There are 4 nested groupings, the coarsest first. Each group lies inside one group of the grouping before and may be the whole of it. The rows also spread widely along 13 directions, which tell nothing about the answers.
In the rows, zero is written as 128.
Some rows, each with its group in each grouping after it:
[132 188 104 134 173 127 130 158 133 172 140 163 152 113 165 123 181 122
 166 129 209 138  99 168 142  90 150 142 148 136 127 139 177 145 124  94
 177 171  97 117 140  83]	j_357 j_879 j_389 Fusu
[151 136 116 133 145 109 150 147 153 159 146 149 114 136 150 100 169 102
 169 138 184 111 109 180 159 139 142 163 156  87 155 166 122 185 167 135
 120 135 106 127 153 125]	j_357 j_777 j_639 fanez
[117 160 173  73 129 122 109 118  78 153  98 137  93 136 145 167 112 173
 119 153 152 102 154 156 120  94 119 140 125 101  81 163 107  92  84  85
 125 152 190 111 126 152]	j_29 j_451 j_254 zegi
[111 109 135  65 155 173 170 111 182 160 139 125  90  80 122 134 125 155
 129 103 147  63 165 100 169  94 127 127 149  91  94 127 134 119 184 160
 143 113 127 135 179  77]	j_357 j_879 j_279 vis
[ 84 146 165 122 125 168 119  65  78 137 104 101 119  65 125 156  83 159
  80 151 151 102  73  73 113 106 109 100  93  94 127  61 103 123 144 185
 108 155 145 155 154 112]	j_29 j_231 j_167 ribe
[110 123 138 176 110  88 135 137 106 101 113 154 117 137 155 115 143  97
 160 139 131 134 117 138  97 157 136 119 110 141 151 153 122 140 142 133
 116 160 124 119 118 167]	j_29 j_451 j_47 bipe
[115  72 163 155 165 170 125 179 119 102 110 126 158 106  97 106  80 155
  80 101 100 143 157  60 106 149  98  95 143 120 168 159 101 141 200 172
 129  81 164  89  79 148]	j_357 j_404 j_678 geb
[104 128 143 154 106  79 125 178 169 100 128 153 181  85 107 133 129 138
 117 101  97 165 143 123 118 103 201 157 117 163 130 154 161 137 108  90
 192 123 127 126  98 177]	j_357 j_777 j_269 Nari
[117 159 106 162  91 111 134 165 151 112 140 107 131 141 131  99 167  98
 169 112 132 137 100 140 109 135 149 174 127 130 183 154 133 165 173 123
 134 150  81 146 127 167]	j_29 j_146 j_2 telal
[102 101 159 107  92  87 182  83 122 115  88 127  72 125 151 175 117 142
 153 125 115  68 181 112  96 116 125 112 125 126  79 177 123  92 129 113
 155 145 159 141 170 149]	j_357 j_777 j_269 guf
[132 119 135 155 141  87 161 168 111 140 116 182  89 139 169 109 143  86
 182 125 154 131 132 166 127 163 107 114 150 105 142 173 111 127 143 132
  90 140 123 109 111 143]	j_29 j_146 j_2 Mov
[117  79 149 114  96 133 155  76 117 103  95  87  86  97  91 179  74 140
  68 126 104 101 191  41 110 120 138 145 139 132 141 149 114 149 200 140
 117 100 178 151 147 186]	j_29 j_451 j_47 pabi
[126 152 137 159 126  87 125 138  59 135  76 145 128 137 143 164 121 117
 111 145 153 173 115 114  95 131 117 138 123 140 136 154 139 124 107  85
 137 145 165 132 102 161]	j_357 j_777 j_269 guf
[112 131 160 115  92  97 119 163 137 134 140 154 107 118 112 120 144 109
 111 150 114 129 137 145 145 128 167 201  95 122 124 111 108 147  88 119
 116 127 122 155 120 177]	j_357 j_777 j_269 Nari
[ 97 115 142 162 169 112 123 185 148 134 130 188 169  75 137  88 127 120
 135 115 137 165  86 136 148 147 142  92 109 113 134 111 139 120 126 159
 133 131 116 105  93 105]	j_357 j_777 j_639 fanez
[151 142 148  69 108  73 134  60  58 180  76 142  41 150 153 197 105 113
 105 190 172 112 161 155 147 119 131 171 135 104  76 145 113 125  84  76
  84 139 198 165 151 170]	j_29 j_451 j_47 pabi
[124 160 151 150 137 118 140 104  90 151  93 125 126 101 178 146  92 145
 157 120 158 115  72 134 108 114 100  70 144  74 127 130 111 112 132 162
 123 145 130 138 140 116]	j_29 j_146 j_2 Mov
[138 123 172 134 104 122 144 143 101 112 117 133 103 126 134 152 114 142
 123 120 125  96 178 113  97 109 127 152 143 117 151 184  90 145 144 126
 122 121 150 119 122 197]	j_29 j_451 j_47 pabi
[157 127 139 148 123  70 147 116 160 147 131 144 150  95 145 145 119 118
 131 128 147 126 131 158 155  95 195 154 163 118 121 150 142 184 121 119
 170 110 117 155 152 154]	j_357 j_777 j_269 Nari
[114 130 153 160 129 119 131 147 133 124 125 139 150 107 146 109 125 133
 140 117 125 126 107 124 117 124 135 110 119 123 132 124 125 135 127 159
 152 136 105 132 127 124]	j_357 j_777 j_269 Nari
[ 98 139 147 160  99 111 168 129 166  99 124 129 142  22 101 177 106 134
 126  94 136 125  95  85 113  90 190 142 134 102 184 142 121 139 184 146
 146 133 124 136 141 180]	j_29 j_451 j_254 zegi
[116 124 113 128 130 134  66 193 194 131 163 111 181 143  92  44 144 112
  94 129  92 186 104 138 171 152 174 189  98 144 143  86 147 183 139 139
 137  98  88 151  94 137]	j_357 j_404 j_678 geb
[119 136 144 130 151 121 100 168 116 146 124 154 150 125 129 105 130 131
 115 151 148 154  95 158 139 138 142 149 116 106 136 134 116 145 119 123
 123 129 145 115 100 144]	j_357 j_404 j_678 geb
[105 123 141  70 139 159 151 113 107 137 106 117  84 134 119 161 138 174
 117 139 156  68 194 113 111 100 112 151 141 118 103 196 126 116 169  88
 154 140 193 100 151 136]	j_357 j_879 j_279 vis
[113 112 131 143 124  97 126 150 107 123 100 138 116 154 134 108 129 110
 130 138 117 152 129 130 116 167 117 129 114 131 129 152 127 128 132 115
 118 131 150 125 107 153]	j_357 j_777 j_269 guf
[148 119  97 125 156 135 129 158 161 159 154 127 115 140 125  76 151  91
 138 127 154 139 134 150 175 149 135 164 162 108 157 140 136 187 193 142
 101 110 102 133 127 116]	j_29 j_146 j_2 telal
[107 123 135 107 156 147  98 122 145 142 123 111 138 122 138  88 103 161
 129 122 125 128 108 137 148 134 120  83 126 100 101 119 131 118 152 155
 126 130 141 115 128  95]	j_29 j_451 j_254 zegi
[110 141 135 123 126 102 125 130 144 140 122 139 139 119 146 127 142 135
 137 131 138 126 128 143 132 106 157 139 118 139  94 134 155 127 103 108
 166 146 122 136 140 121]	j_357 j_777 j_269 guf
[129 126 131 110 166 176  88 173 157 139 133  94 176 150 117  82 113 180
 110 101 117 139 137 121 133 120 112 120 144 117 128 159 135 144 171 134
 166  98 135 104 105 109]	j_357 j_404 j_678 geb

New rows, each followed by its group in each grouping:
[105 179 137 154 110 116  92 133 136 152 136 124 171  79 140 102 126 111
 117 149 133 155  23 140 148 117 172 146  86 102 140  31 129 155  88 171
 133 145  81 191 134 124]	j_357 j_879 j_389 Fusu
[156 138 119 107 155 141 151 123 139 174 117 108 106 122 148 142 103 134
 136  91 152 120 151 109 155 103 100 116 181 102 118 141 143 130 172 144
 133 103 115 149 146  94]	j_29 j_146 j_2 telal
[102  94 141 166 107  74 123 123  85 108  86 142 113 146 135 117 118  90
 110 162 106 156 128 111 106 180 127 124  92 152 126 118 129 139 118 132
 114 137 147 148 108 164]	j_357 j_777 j_639 fanez
[114 109 148  97  83  74 124  55  62 131  67 115  58 160 138 170  94 121
 102 188 120 115 155 131 113 151 129 141 105 122  85 146 109 121 108  94
  88 144 206 158 139 190]	j_29 j_451 j_47 pabi
[ 98 133 148 154 119 136 142  88  66 114  89 104 126  87 118 166 101 147
  99 162 159 107  77  93  83 129 130 124 122  90 175 142  97 157 179 144
 124 147 184 131 140 173]	j_357 j_879 j_389 Fusu
[148 148 160 129 115 127 150 185 139 140 120 128 119 119 146 144 101 139
 142  60  98 126 179  93 117  90 100 130 160 121 128 147 121 103 121 141
 146  96  94 150 109 146]	j_29 j_146 j_2 telal
[122 125 133 117 152 110 130 136 116 157 117 165 109 116 140 127 118 113
 122 128 150 152 140 136 154 135 121 122 133 125 109 125 137 121 123 116
 110 132 143 126 115 119]	j_29 j_231 j_167 ribe
[ 71 121 153 162 114 105 149 176 139  90 109 161 143  97 138 110 137 140
 172 103 108 131  94 126  85 149 126  92  95 113 143 163 117  85 137 138
 143 157 131  98 107 151]	j_357 j_777 j_269 guf
[119 179 146 141  87 143 100 144 168 123 136  79 175  94 132 118  99 157
 124  77  92 143  83  92 117  86 146 129 109 113 146  87 131 130 126 168
 159 119  71 177 130 141]	j_29 j_451 j_47 pabi
[170 149 166 169 124  97 142 128  55 152  90 153 103 125 171 171  94 101
 119 131 156 142 132 110 110 117 100 120 153 113 149 133  99 143 106 146
 100 120 132 152 116 166]	j_29 j_451 j_47 pabi
[138 155 123 115 121 140 150 121 153 154 123 111 103 111 150 142 122 124
 144  88 143 121 137  89 140 100 112 125 143 121 126 112 145 116 157 153
 133 129  84 165 158 100]	j_29 j_451 j_47 pabi
[ 84 152 164  88 135 170 133 161  97 152 112 143  78 117 129 132 135 145
 120 118 136 115 128  83 122 124  65 125  85 115 104  89 117  57 112 154
 109 156 124 133 125  84]	j_357 j_777 j_269 Nari
[ 97 119 131 102 129 136 161 149 146 132 102 125 106  83  97 147 107 154
 123  97 131 132 111  94 131 139 118 125 133  74 151 163 114  98 192 132
 118 117 170 117 123 138]	j_357 j_777 j_269 Nari
[151 116 119 141 151 106 151 133 130 156 127 147 104 154 158 104 153  95
 155 137 166 124 137 154 149 147 120 134 155 121 131 159 134 166 160 134
 124 131 115 130 144 110]	j_357 j_777 j_269 Nari
[110 146 110 156 156 123 124 175 160 135 141 158 168 112 148  72 162 121
 174 123 159 141  62 181 140 145 152 115 130  95 154 153 136 152 160 137
 145 147 113 102 120 116]	j_357 j_879 j_279 vis
[114 130 142 102 135 102 152 120 141 163 112 158 112  67 130 154 104 130
 127 131 148 123  99 142 162 117 158 130 135  74 113 116 119 119 123 133
 122 122 156 148 141 135]	j_357 j_879 j_389 Fusu
[141 162 113 130 149 152 120 133 137 156 133 104 125 137 150 117 137 125
 140 107 161 136 125 110 139 108 110 126 147 135 135 122 153 143 165 140
 142 138  90 140 144  89]	j_29 j_451 j_254 zegi
[171 138 158 154 147 111 103 133  60 165 100 129 125 162 174 119  89 116
 115 144 137 143 131 142 130 131  90 110 158 109 120 123 105 159 100 153
 104 107 133 152 104 138]	j_29 j_146 j_2 telal
[120 132 152 142 124 120 149 122  96 132 104 140 108 110 134 161 129 118
 120 146 159 116 124 106 107 117 131 148 126 124 145 140 114 140 145 131
 132 140 136 137 140 153]	j_357 j_404 j_678 geb
[142 106 119 149 205 124 100 189 179 161 160 173 182 108 147  58 124 115
 126  99 131 174 145 153 187 128 149  96 162 146 107 114 175 158 134 146
 148  98  92 104  86  75]	j_29 j_146 j_2 Mov
[134 128 177 137 171 191 128 198 152 132 169 148 154  65 111 114 120 164
 104  86 145 105 164  95 138  78 133 139 159 109 170 143 104 159 172 175
 139 102 107  87 107 131]	j_29 j_451 j_254 zegi
[122 165 146 130 100 120  84 144  80 131 104 100 135 183 144 123 136 131
 100 143 111 147 152 103  97 117 107 164  89 177 106 106 148 132  74 105
 161 143 111 167 116 140]	j_357 j_777 j_639 fanez
[111 138 123 151 181 150 130 186 160 138 142 152 173 114 166  62 149 145
 188  92 150 128  84 158 130 138 112  65 140 100 139 151 141 122 163 160
 158 145 100  86 116  75]	j_357 j_879 j_389 Fusu
[124 176 138  77 118 129  81 161 118 149 113 115 138 147 123 135 119 174
 112 123 126 152 135 150 130 104 133 164 122 112 113 165 132 109 102  70
 136 130 168 120  99 162]	j_29 j_451 j_47 pabi
[ 93 156 123  79 130 123 110 189 153 140 120 158 129  95  93 141 131 150
 113 103 130 179 132 125 147 118 152 166 110 121 127 150 151  81 124  69
 126 134 165 107  83 151]	j_29 j_451 j_47 pabi
[ 99  50 196 167 123  75 103 152  91  78 106 175 127 143 139  74  90 128
 127 167  71 121 152 174 104 193 142  85 105 112 118 175  63 141 107 149
  86 117 196  77  72 215]	j_29 j_451 j_254 zegi
[126 108 163 102 152 119 155 161 156 154 125 173 112  83 131 130 111 142
 142 118 147 107 119 157 159 127 137 129 148  55 128 162  88 120 146 149
 110 106 153 107 126 142]	j_357 j_404 j_678 geb
[ 87 113 150 130 121 118  97 160 100 131 129 161  97 154 125  68 159  87
 113 181 118 141 107 145 139 185 119 161  62 130 119  79 106 135  95 148
  76 152 126 137 105 136]	j_357 j_777 j_269 guf
[123  88 136 145 145 122 138 131  99 127 100 134 109 133 119 124 111 114
  98 138 128 145 156  89 125 159 109 122 134 139 137 143 129 145 167 138
 117 114 159 124 112 134]	j_357 j_777 j_269 Nari
[ 97 132 149 171 150 125 116 186 146 128 141 174 169  79 134  89 138 112
 122 111 123 165  96 109 139 128 145 111  97 150 130  73 151 124 106 169
 147 138  78 130 100  97]	j_357 j_777 j_269 Nari
[ 93 105 151 146 127 118 105 122 117 111 112 132 145 121 124 110 119 128
 101 158 112 136 117 112 115 142 148 125  91 148 115 104 130 142 125 144
 140 137 136 135 118 142]	j_357 j_404 j_678 geb
[116 129 166 138 174 187 135 201 142 139 159 161 135  86 138 100 132 143
 126  82 134 108 169  87 130  93  99 111 137 140 134 106 132 116 143 181
 140 124  75 101 105  84]	j_29 j_146 j_2 Mov
[141 138 141 117 136 115 128 126 158 144 133 134 143 112 159 125 120 153
 152 109 143 109 140 158 141  94 156 115 156 113 107 165 139 139 130 123
 158 128 124 123 141 129]	j_29 j_451 j_47 pabi
[122  94 142  99 133 138 130 154 163 136 138 126 117 128 111  94 124 137
 115 122 107 104 165 131 155 134 141 151 138 103 120 149 111 156 161 141
 129  93 145 130 128 145]	j_357 j_879 j_279 vis
[105 141 150 168 106  96 104 116 115 118 116 129 161 111 153 103 106 126
 136 139 116 144  68 151 114 139 147 101 100 114 129 104 115 146 106 152
 130 146 119 148 123 152]	j_29 j_231 j_167 ribe
[ 86 110 174 173 143 136 107 170 133 100 167 181 148  68 117  78 150 110
 120 158 139 116  98 145 132 135 180 143  91 126 164  97  99 171 134 180
 104 155 109  95 105 155]	j_29 j_451 j_254 zegi
[108 128 103  86 134 129  73 155 142 129 113  84 161 182 105  82 126 170
 107 134  97 158 149 153 131 149 141 151 122 140 103 175 158 140 144  62
 166 117 183 114  96 148]	j_357 j_879 j_389 Fusu
[ 82 110 163 142 125 137 126 182 112 112 132 162  97 132 141  79 143 110
 152 125 100 112 143 120 109 159  94 113  88 134 125 110 103  98 120 170
  96 151 103 115  98 130]	j_29 j_146 j_2 telal
[116 153 195 157  98  85 167 118  71 131  76 164  90  63 165 201  75 127
 142 117 137 118  94 103  95 106 112  90 121  77 135 121  76  76  92 162
 101 142 145 150 129 176]	j_29 j_451 j_254 zegi
[112 124 103 110 141 101 144 118 145 139  81 123 137 114 133 157 103 147
 128  96 124 155 148 105 129 115 138  98 150 139  92 167 180  97 152  82
 184 117 167 132 127 119]	j_357 j_879 j_279 vis
[130 129 158 107 127 117  99 196 169 135 151 144 151 158 140  82 146 146
 130 102  83 130 197 148 141 104 142 154 118 168  76 136 150 122  71 107
 181 114  94 129 106 125]	j_357 j_777 j_269 Nari
[ 94 165 161 128 149 164 150 163  59 148  96 159  88 100 140 152 133 141
 134 126 177 122  85  91  98 132  58 109 105  85 155 125  95  74 137 155
  95 165 145 107 117 105]	j_357 j_777 j_269 Nari
[106 136 140  97 131 117 125 138 135 145 130 153 117  99 120 128 124 140
 122 135 147 127 122 157 150 123 148 150 123  97 120 143 116 127 129 107
 113 137 158 119 123 146]	j_29 j_231 j_167 ribe
[125 106 169  96 167 122 105 215 132 144 120 180 137 157 146  96 118 155
 117  95  89 147 221 128 142 125  94 110 126 158  62 153 147  79  68 104
 159 102 140  95  71 108]	j_357 j_777 j_639 fanez
[135 127 131 114 145 119  97 102 107 152 112 111 139 139 134 113  97 145
 102 152 144 140 115 157 145 137 132 123 142 100 117 144 120 165 142 117
 117 119 173 128 123 139]	j_29 j_231 j_167 ribe
[123 113 142 128 134 117 132 145 115 141 112 140 115 114 111 134 116 122
  95 136 132 146 138 107 139 137 131 150 128 121 135 132 125 144 143 129
 119 114 152 135 113 144]	j_357 j_777 j_269 Nari
[139 105 160 138 155 169 136 138  84 133 120 122  95 175 155 105 138 129
 129 142 149  84 172 104 102 138  67 120 137 134 135 152  99 153 167 169
 120 131 122 114 137 114]	j_357 j_404 j_678 geb
[110 103 140 131 101  83 115 159 145 113 125 146 122 167 141  78 145 105
 147 143  83 127 156 167 130 159 154 148 102 144 100 144 125 145 101 116
 136 124 129 141 115 170]	j_357 j_879 j_279 vis
[114 142 121  78 126 161  90  87  63 151  76  50  99 167 104 157  83 167
  56 151 129 142 152  72 112 125  84 147 126 130 111 132 140 123 161  93
 119 120 196 150 118 136]	j_29 j_146 j_2 Mov
[117 119 127 176 121  64 135 148 100 111 103 180 110 155 173 102 153  79
 180 144 139 154 122 165 106 174 132 107 115 147 131 166 132 127 120 112
 110 166 129 109 105 160]	j_29 j_451 j_47 pabi
[106  93 135 139 109 132 159 147 164 109 135 123 108  66  80 141 108 106
  88 102 104 133 162  56 137 126 157 170 133 134 169 116 128 155 196 154
 117  97 118 151 120 168]	j_29 j_146 j_2 Mov
[ 92  96 176 181 139 138 134 187  89  96 113 166 140  80 103 117 105 129
  96 124 115 146 114  78  95 156 112 112 105 114 182 132  89 129 157 174
 104 121 154  95  76 166]	j_357 j_777 j_269 Nari
[127 133 151 101 140 156 109 153 129 146 135 120 110 124 119 114 116 142
 106 122 130 123 150 115 149 118 117 148 131 107 129 123 110 136 146 146
 107 116 133 126 119 130]	j_29 j_451 j_254 zegi
[130  94 132 148 154 127 102 154 117 114 130 125 146 155 123  87 125 130
 103 140 120 136 177 133 119 144 138 138 149 156 137 170 139 182 164 115
 136 113 149  98  94 152]	j_29 j_146 j_2 Mov
[164 184 103 103 139  96  88 137 130 179 114 121 146 163 157 133 130 127
 126 122 155 183 136 159 159  98 145 155 151 150  92 140 182 138  91  65
 159 126 123 152 118 120]	j_29 j_451 j_47 pabi
[ 70 116 154 111 127 134 127 164  75 121 107 168  73 150 130 111 158 112
 131 159 123 119 155 117 100 165  89 138  73 147 107 120 115  84 106 116
 103 170 156 110 103 136]	j_357 j_879 j_389 Fusu
[122 141 128 150 125  94 174 120 144 148 114 155 112  82 154 154 132  99
 156 110 160 132 100 114 139 116 141 118 133 119 127 114 147 119 137 149
 143 143  95 160 158 105]	j_357 j_777 j_269 Nari
[112 119 165 133  76  79  76 166 125 106 117 113 138 182 139  75 104 129
 128 131  36 146 156 157 112 153 137 140  94 142  94 124 108 127  66 123
 127 108 125 158  82 196]	j_29 j_146 j_2 telal
[108 141 130 125 116 103 135 139 132 127 103 133 139 105 122 150 121 138
 120 117 125 143 129 118 120 113 158 144 128 127 124 153 144 125 132  95
 164 126 155 138 122 160]	j_357 j_879 j_279 vis
[121 161 152 129 129 165 107 110  99 138 108  79 153 125 134 143 109 171
 104 135 148 112  92  99  99  96 113 130 123 107 143 126 114 147 150 150
 157 135 132 145 145 131]	j_357 j_404 j_678 geb
[ 97 121 161 168 118 116 168 111  95 122  97 143 103  83 150 140 111 116
 147 133 147 104  67 103 102 150 104  91 111  76 156 119  87 120 157 192
  98 148 129 139 147 137]	j_357 j_777 j_269 guf
[116 131 154 134 171 148 112 141 116 135 125 143 145 103 145 118 113 159
 124 124 153 123 128 128 126 109 125  90 138 121 120 141 133 126 142 142
 142 141 142  92 117 109]	j_29 j_451 j_254 zegi
[114 118 114 146 120  86 159 104 123 120  83 119 123 101 132 165  96 128
 136 114 135 145 122 110 108 131 142 104 156 117 139 179 146 123 182 104
 139 129 165 129 127 160]	j_29 j_146 j_2 Mov
[110 127 153  87 111 103  81 102  96 151 110 116 105 144 127 121 100 133
  86 178 107 129 139 151 149 131 145 158 100 120  75  93 121 134  76 115
 104 126 163 165 117 155]	j_29 j_146 j_2 telal
[110 165 132 109 105 140 121 138 128 134 122  92 116 135 130 122 131 152
 144 121 133 113 106 134 111 117 118 153 123  93 144 149 115 129 156 123
 125 143 127 138 135 149]	j_29 j_146 j_2 Mov
[118 149 158  85  84  88 149 127 115 141 112 149  76 115 125 183 125 127
 119 129 129 115 179 130 126  97 145 190 119 129 102 147 117 106  89  75
 126 138 151 155 136 185]	j_29 j_231 j_167 ribe
[ 83 111 138 153 132  85 129 128  69 114  95 180 102 132 134 128 162  91
 134 200 171 139  95 160 104 177 146 146  88 134 140 152 116 137 130 101
 102 181 175 100 110 168]	j_357 j_404 j_678 geb
[149 166 102  88 116  88 131 125 136 174  97 108 102 181 154 145 137 125
 149 113 140 155 153 145 146 117 117 154 144 138  80 157 170 108 108  65
 162 130 128 167 146 112]	j_357 j_777 j_269 Nari
[102  84 147 124 153 138 130 150 124 120 114 140 121 132 127 101 120 139
 116 121 113 118 173  98 123 149 103 105 119 139 112 146 132 122 155 146
 135 123 146 105 112 115]	j_357 j_777 j_639 fanez
[ 98 160 165 125 167 151  66 167 113 149 129 147 165 119 159  79 113 165
 130 127 129 147  85 154 138 120 111  75  96 113  92  87 127  93  78 158
 130 152 120 105  95  86]	j_29 j_451 j_254 zegi
[100 110 146 159 140 122 131 160  88 101 109 156 125 154 148  96 155 127
 153 147 136 110 141 144  85 158 114 110 117 135 140 187 113 138 149 123
 138 154 159  84 106 157]	j_357 j_879 j_279 vis
[140 140 142 148 155 147 132 140 113 150 110 123 143 119 151 128 110 136
 128 116 156 134  99 109 123 118 102 106 144 102 145 131 118 139 158 162
 139 119 115 133 131 111]	j_357 j_404 j_678 geb
